The same things were measured in two ways. Each way mixes the same 9 hidden numbers, adds some noise and spreads widely along 6 directions of its own, which tell nothing about the thing.
(in the rows, 128 means zero)
Some things both ways: the first way, then the second way.
[ 90 100 141 125  84 160 129  94 167 121 160 115 158 102  76 105 156]
[104 132 199 133 142 147 119 120 159 134  61 153 126 170 163 126 137 145
 156 200 187 145 128 134 136 133]

[164  77 121 135 190 152 105 101  93 122 167 114 118 125 115 185 110]
[139  94 121 125 131 134 135 101 113 102 164 163 100 123 146 173 112 120
 129 116 115 140  94 123 116 138]

[137 149  92 137 189 122 128 153 117  94  45 107 147 171 145 129 120]
[102 121 151 153 113 119 132 147 138 127 149 152 155 120  92 136  80 147
 151 140 121 106 104 119  93 139]

[123 111 145 135  92 133 101  89 178 116 175 117 119 130  70 147 115]
[133 135 112 114 132 179  91 109 113 104 150 117 186 129 151  93 197 134
 142  53 113 158 141 118 177  98]

[113 117 119 118 113 133 134 101 155 147 169 138 139 110  54  82 137]
[ 69 118 166 138 134 127 139 124 123 123 111 115 171 153 137 116 132 119
 143 151 113 160 137  91 134 114]

[128  98 141  76 189 109 112  90  72 107 150 118 161  46 115 124 148]
[ 98 133 179  93 132 132  79  81 115  94 166  95 115 159 163 175 163 117
 148  93 132 157 117 128 129 128]

[123 108 178 137 103 147  93 160 151 150 163 100 136  59  91 129 173]
[108 175 200 125 107 128 102  94 169 123 126 111 135 130 135 143 143 166
 132 126 134 122  98 112 150 125]

[ 77  88  66 188 117 128 105 100 140 176 100 134 153 171 126 104 106]
[126 168 139 111 114 155 129  93 148 150 115 129 120 117 128 164 155 153
 121  85 112 111 138 105  99 136]

[161 118 127  33 158 115  82  99 125 103 133 109 119 165 110 201 111]
[123  78  99 119 139 167 115 160  90 125  97 118 167 144 142 119 111 139
 147  99 130 155 143  93 103 139]

[ 85 132 113 104  93 103 171 176 182 144  80 133 130 113 126  75 143]
[ 72 133 183 165  80 133 138 136 171 135  96 120 178 147 109 131 134 181
 152 176 125  99 122 136 146 142]

[ 84 126  72 122  88 118 105 134 186  91 120 149 154 202  83 110 118]
[159  78  89 139 187 212 157 174  89 129  40 161 159 119 153  76 128 156
 129  95 151 179 154  71  80 118]

[142  82 110 150 116 217 109 169 101 198 137 124 181 212 104 118 111]
[141  76 111 146 119 181 149 126 131 104 101 157 134 142 132 120 131 143
 165 150 153  95 114 109 140 102]

[109  85 138 136  83 129 156  75 147 145 168 148 154 144  51  58  96]
[126 131 133 142 171 162 137 144 113 119  94 135 151 123 145 100 182 161
 128 129 129 128 140  95 107  94]

[141 131 138  96 137 113 133 112 157  70 124 115 127 125  76 113 144]
[116 138 185 141 104 138 107 109 153  97 157 118 103 115 129 139 125 144
 160 149 165 104  73 133 129 115]

[143  96 144  35  72  93 117 143 212  89 157  90  84  80 152 142 152]
[110 132 145 148 160 130 116 150 130 143 109 135 107 115 118 130 136 162
 138 186 162 117 100 145  91 131]

[159  97 111 127 141 188 125 180 115 152 143  98 145  99 170 134 145]
[150 120 129 128 170 134 106 140 120 131 119 165  93 112 146 135 115 146
 127 163 163 140  90 136 104 137]

[144 116 119 158 116 141 109  89 157 186 152 134 109 145  86 133  94]
[116 133 116 141 142 161 125 149 108 132  91 114 142 111 192  97 183 138
 121 150 128 169 140 131 131 130]

[171 109 105  89 178 139 136 155 106 122 144 101 110  96 123 157 151]
[107 150 172 120 131 114 113 103 139 133 147 129 107 113 119 150  83 121
 132 125 135 147  87 100 103 135]

[142 159 104 155 142  97 156  97 166  93  74 146 126 169  68  59 109]
[112 142 152 169  99 157 132 147 152 120 121 115 115  81 139 108 139 159
 150 169 158 102  87 143 110 122]

[142 151  94 203 150 163 133 157 120 168 103 133 145 146 106 104 113]
[121 148 130 146 125 142 132 138 133 146 110 134 137  98 143 102 137 139
 123 157 130 143 117 119 132 129]

[107 139  81 160 132 101 125 172 175 112  96 135 134  92 128  55 167]
[143 138 137 147 112 140 120 118 129  99 172 119  79  71 148 152 138 155
 123 120 130 112  65 139 106 131]

[189 112 150  50 189 145 129 170  56 130 102 104 156 126 132 143 139]
[136  85 137 156 122 144 137 165 128 116  95 143  96 122 142 143  91 165
 153 200 171  87  89 124  83 139]

[149  84 132 114 124 176 117 153 142 146 142 113 127 178 124 167 110]
[146  92 142 139 129 144 114 125 126  84 148 145 129 128 140 154 116 172
 137 112 128 114  78 117 131 125]

[137 115 119 105 134 156  95  81 152 105 156  98 123 107 108 182 145]
[ 79  89 134 129 136 133 131 105 128 137 102 164 120 171 171 150 121  88
 161 206 148 159 128 150 145 142]

[133  74  69 144 126 167 156 127 142 163 179 147 123 157  69  88 129]
[150 118 117 127 108 182 134  94 126 100 148 139 120 103 143 117 138 113
 145  79 135 141 106 101 144 104]

[134 171 113  87  86 110  86 136 235  47 111 102  98 181  87 191 139]
[144 102 103 136 131 167 107 149 119 120 115 132 150 108 137 102 106 153
 140 107 143 142  99 106 131 125]

[115 147  53 128 167  73 193  73 125  23 105 163 123 148  92 123  77]
[134  86  65 134 147 152 148 114  95 124 159 169 135 114 110 145 137 114
 126  97  90 137 121 117 118 120]

[120 185 145  96 111  63 112  88 204  23 166 150 117  34  29  83 169]
[190 146 148 129 139 167  98 187 111 141  71  96  77  70 156  94 112 189
 102 153 203 158  88 109  83 157]

Other things, the second way, with their names:
<688>: [136 117 127 125 150 134 132 130 103 117 118 128 129 115 168 152 124 157
  96  94  92 165 114  88  99 145]
<208>: [180 172 126 136 162 109 124 155 119 137 127 154  94  65 165 140 122 184
  79 135 108 108  93  99  70 136]
<497>: [160 103  92 126 113 148 128 114 121 122 162 164 137 119  87 142 104 135
 140  98 114 100 104 102 139 118]
<693>: [160 134 155 146 144 126 112 157 120 103 128 115 101  91 141 127 125 189
 109 151 146 114  68 105 107 123]
<323>: [ 91 128 153 142  76 199 145  76 168 131 116 143 152 144 104 102 180 106
 181 137 163 135 140 152 190 109]
<668>: [ 91 116 150 136 117 142 140 108 147 143  95 155 196 184 104 128 156 148
 144 149 110 136 158 120 176 129]
<84>: [114 146 175 150  97 108 125 161 137 138 119 100  74 112 126 140 120 150
 149 250 178  67  94 139  87 137]
<753>: [116 146 168 129 107 121 121 127 134 126 141 128 123 138 121 147 141 144
 146 163 136  89 125 125 113 128]
<660>: [158 182 174 109 115 140  62 135 143 134 150  93 109 104  85 112 134 170
 146 123 191  96  91 124 122 119]
<21>: [130 132 146 138  61 173  87 145 146 107 139  98 132 128 138 122 176 165
 185 153 180  59 116 175 137 127]
<134>: [ 97 105 125 149 151 122 148 141 103 119 125 141 130 115 174 138 123 122
 118 155  98 165 116 115  99 139]
<142>: [123 128 161 131 172 127 116 161 110 123  94 141 140 155 152 126 164 166
 133 177 146 120 140 121  96 122]
<49>: [171 109  49 110 114 148 119 139  80 116 146 125 156 121 178 149 168 149
 109  77  61 104 150  96 129 128]
<10>: [ 62  74 124 152 134 110 147 106 109  92 167 114 149 134 138 156 111 113
 134 133  71 152  85  94 143 111]
<91>: [118  71  98 154 121 165 148 161 105 120 112 129 137 120 115 128 117 146
 151 143 137 120 119 119  95 135]
<361>: [106 139 148 153 109 149 137 101 160 122 136 131 105 100 131 139 138 141
 144 150 140 110  86 134 129 117]
<532>: [ 81 135 201 156  92 113 126 115 152  88 165 114 131 122 141 152 117 148
 149 146 118 112  82 126 124 126]
<591>: [133 120 131 131 137 143 145 119 125 130 111 134  93 113 132 155 111 146
 124 136 133 117 102  89  87 127]
<151>: [152 111 150 163 136 174 137 142 132  91 123 158 106 106 141 116 169 170
 145 154 171 109  95 150 114 113]
<677>: [100 154 196 106 130 152  97  86 155 145 112 120  92 159  97 140 147 118
 168 167 206 133 116 140 134 123]
<391>: [116  47 112 164 141 143 150 146  93  78 135 138 112 126 168 130 127 124
 144 191 137 146  84 132 134 118]
<409>: [177 117  91 120 143 178  92 151  90 101 150 101 134  57 147 110 101 165
 107   4 119 178  81  78  89 134]
<633>: [ 73  75  98 131 100  99 134 110 107 117 181 116 172 157  94 181 101 119
 139 120  54 114 112 101 147 133]
<481>: [115 100 101 151 153 178 139 130 105  89 123 126 131 100 209 131 188 149
 129  97 104 152 119 132 101 115]
<593>: [ 59 128 166 147 127 140 147 105 147 120  96 123 160 151 178 143 163 138
 141 147 100 143 137 115 131 121]
<239>: [ 70 160 189 129  86 147  91  92 177 130 137 129 136 135 158 123 122 100
 187 146 167 140 111 161 147 134]
<308>: [155 103  80 147 129 149 143 171 107 134 111 161 145 105 153 132 127 169
 119 137 105 105 128 121  91 145]
<718>: [146 143 178 128 122 147 109 142 138 115 118 156 114 122 163 117 113 138
 154 150 175 125 116 128  98 136]
<375>: [146 125 144 149 120 187 122 131 130  84 144 128 141 102 124 125 185 190
 146  73 140  99 109 136 110 109]
<133>: [150  99 158 127 127 107 138 131 126 130 118 173  91 150 115 178  73 151
 126 190 147 108  98 112 102 157]
<96>: [ 65 121 149 130 124 111 118  98 130 126 155 122 128 144 143 164 137 104
 148 160 114 145 111 143 136 134]
<602>: [ 98 125 114 110 145 170 122  98 123 144 119 153 167 153 130 133 170 112
 151  83 117 156 167 125 123 124]
<328>: [104  84 120 138 142 137 155  94 138 132 116 164 120 156  97 164 116 128
 146 168 126 110 104 109 140 114]
<445>: [ 68 149 196 152 126 132 137 117 177 139  82 155 141 150 160 147 136 155
 156 188 142 115 126 142 110 137]
<65>: [ 68  57 121 153 115 164 161 106 125 101 126 136 138 153 124 152 123 110
 178 148 127 125 113 122 123 113]
<121>: [ 81 130 140 137  93 156 143  80 154 128 140 141 135 149 128 151 179 110
 170 150 124  96 140 151 147 113]
<415>: [111 109 120 135 149 126 151  89 130 126 145 162 140 135  93 160 116 133
 124 113  90 124 105  90 131 111]
<412>: [134  82 137 140 140 155 143 122 121 107 104 180 131 159 155 131 144 130
 145 174 149 143 124 135 151 126]
<16>: [157 162 142 135 130 157  86 142 125  91 148 104 125  85 187 123 192 188
 124  92 130 108 101 137 113 117]
<680>: [ 81 135 155 127 151 110 128  88 132 130 150 121 101 137 105 185 151 136
 130 148 115 116 102 125 105 120]
<552>: [143 152 159 134 141 125 113 129 141 124 127 162  98 101 174 117  98 124
 134 168 157 133  88 114 114 122]
<270>: [153 123  77 131 116 121 130 139  99 130 185 123 119  85  80 150 117 146
 116 104  89  79 100  96  97 120]
<214>: [167 100  96 112 141 173 110 120  92  90 133 131  96 112 223 137 159 117
 132 101 136 152 115 116 119 121]
<385>: [161 147 126 137 119 127 116 118 147 132 153 144  79  76 119 142  91 151
 123 146 145  93  58 113 116 124]
<344>: [123  76  49 148 120 143 134 173  78 111 145 120 155 106 168 128 138 136
 134 131  82 110 126 119 106 128]
<584>: [ 85 148 165 156 171  95 154 124 149 142  92 185 151 140 173 140 137 148
 110 195  93 140 128 118 116 130]
<696>: [124 168 172 137 159 123 132 108 151 127 118 150  94 115 150 159 163 169
 119 159 132  93 105 119  92 113]
<397>: [126 136 122 139 103 114 116 129 134 127 163 126 159 117  95 137 124 161
 128 128  95  89 100 111 148 121]
<346>: [195 156  91 125 157 114 106 138  96 102 193 143 102  51 165 160 137 182
  71  53  68 116  78 104  78 133]
<220>: [129 126 142 131 132 173 136 161 106 125  75 110 131 118 181 108 153 148
 130 132 147 153 149 100  82 137]
<280>: [166 145 143 125 159 196 127 135 145 150  51 189 151 119 158  80 129 153
 130  99 169 173 145  99 119 129]
<256>: [136  83 126 135 139 129 159 111 102  98 142 131  93 112 133 167  90 135
 108 119 106 147  78  70 104 127]
<716>: [101 135 179 132 157 119 122 129 137 137 110 166 141 161 119 141 133 146
 142 172 145 131 132 133 111 134]
<387>: [195 106 109 161  79 178 143 170 128 104 124 142 128  94 100 119 143 207
 137 129 148  49 103 123 115 125]
<534>: [154 126  95 126 183 152 101 181  81 116 121 116 165  91 155 102 137 178
 108  56 102 148 125  78  69 118]
<46>: [107 131 140 162  85 124 156 124 168 151 118 162 106 111 114 137  85 126
 156 219 146  77  94 132 122 134]
<672>: [123 141 149 130 150 127 122 121 123 115 142 163 172 149 132 135 182 157
 125 116  96 123 146 126 138 116]
<231>: [117 111 109 138 125 119 142  85 133 120 168 153  81 110 134 209 128 141
 118 130  93 104  80 141 106 144]
<551>: [114 112 156 108 132 141 122  86 123 104 118 128  99 155 199 162 140 103
 140 147 135 156 115 105 142 123]
<585>: [164 160 130 126 148 169 110 137 134 133 104 169 143 107 168  88 161 146
 131 118 151 135 136 121 125 115]
<695>: [ 88 158 182 133  89 154 100  89 155 103 173  93 155 117 110 115 157 131
 162  87 135 138  99 127 162 106]
<595>: [ 89 100 130 141 118 124 163 113 126 121 129 143 125 150 134 188 138 141
 139 155  94  89 131 116  90 131]
<200>: [154 123 151  98 162 114 102 116 100 123 136 143 104 144 138 151 107 126
 113 134 140 164 106  94 124 136]
<502>: [133  57 103 168  57 145 154 132 129  88 168 140 113 113 112 165  97 150
 156 161 118  74  70 144 137 142]
<80>: [ 97 142 185 149 126 132 124  98 143  82 154 117  68 113 198 167 187 140
 144 177 148 109  83 164 110 115]
<642>: [125 131 140 143 132 162 125 135 133 136 113 137 102  86 142 109 106 129
 139 140 167 162  93 127 100 138]
<171>: [ 86 100 126 143 124 144 125 103 132 111 141 104 145 144 103 150 171 155
 149 135 116 104 103 126 156 103]
<607>: [147 149 100 126 139 159  93 121 118 112 169 133 160  96 141 117 186 157
 123  56 102 129 119 135 138 113]
<186>: [114  97  67 137 150 124 134 140  88 132 153 129 111 105 136 146 129 113
 128 155 103 120 110 118  96 121]

Some of these things the first way, each followed by its name:
[122 140 105  72  66  92  58 128 238  98 162  95 100  73 120 127 187]  <186>
[167 129 124 145 207 143  68 178  50 153 101 134 192 121 146  89 128]  <91>
[107 108 110 106 151 154 135 154 105 113 144 113 155  81 129 153 153]  <133>
[106 136 110 133 127 116  93 109 176 109 135 112 139  57 118  91 172]  <96>
[109 129 122 129 143 159  73 141 107 143 142 111 173  89  83 154 177]  <551>
[156  63 153 129 164 200 126 170  56 181 184 113 161  84 129 154 133]  <412>
[ 91 130  93 128 120 128 132  85 122 171 109 139 158 128  84 112 118]  <49>
[161 103 100 107 123 157 180 120 152 150 140 110 104 121  89  96 151]  <46>
[134 121 126 130  99 149 158 149 159 147 151 142 134 130  82  87 120]  <693>
[117 102 129  65 116 101 150 159 189 130 127 107  96  82 106  96 182]  <532>
[158 101 162 144 149 160 122  93  76  94 198 139 174  92  63 116 111]  <328>
[164 174 162 123 167 118  89 127  98  59 101 100 166 125 103 162 119]  <660>
[131 116 101 212 152 181 130  62 111 111 163 150 175 158  52  80  94]  <497>
[131  82 165 119 131 106  99 101 144 139 143 110 132  66 103  83 161]  <80>
[172  94 149 153 171 115 138  66 115 120 153 117  91 109  92 157  91]  <346>
[ 63 142 102 167  98 108 129 166 146 111  52 113 180 135 134 100 143]  <696>
[144 116  77 148 128 139 105 144 192 124 141 121 106 131 114 101 153]  <642>
[119 156 121  98 117  94  91 135 168  93  83 111 143 153 115 129 134]  <534>
[125  90 148 131 130 153 136 131 123  95 163 104 141  90  81 141 159]  <280>
[ 73 131 108  78  96 115 148 163 139 128  73 108 171 130 153 122 136]  <142>
[137  74 108 134 136 169 133 138 123 202  62  92 126 219 166 173  93]  <445>
[133  97 113  66 131 134 105 112 138 135 155 109 125  98  92 147 169]  <214>
[105  81  92 132 127 160 152 110 120 199 124 123 153 147 123  87 117]  <753>
[170 143 158 153 149 138  66 103 144 116 181 133 127 120  49 137 119]  <10>
[ 86 107  54 114 147  93 161  83 127  85  85 133 142 158 135 125 100]  <602>
[ 84  83 136 147 109 124 178  68 136 122 149 131 141 113  92 109  92]  <672>
[154  83 165  80  91 119 145  98 143 121 208 148 129  81  78  76 108]  <171>
[161 110 120 146 205 133 146 189  33 125 121 132 158 103 121 135 116]  <323>
[148 111 131 132 156  93 114  53 106  79 137 134 128 157 103 167  56]  <680>
[123 113 108  82 155  88 129 165  96 116  79 100 136 110 153 159 142]  <121>
[101  99 129  93 140 120 189 103 113  88 134 119 154  66 121  94 135]  <716>
[115 124 106 171 156 103  98 120 132  91 111 129 144  80 139 110 140]  <231>
[162  49 207 135 148  98  95  32 121  97 183 136 126 136  62 104  75]  <375>
[172 109 102  97 144 122 105 148 175 116 166 133  94 119 100 105 148]  <409>
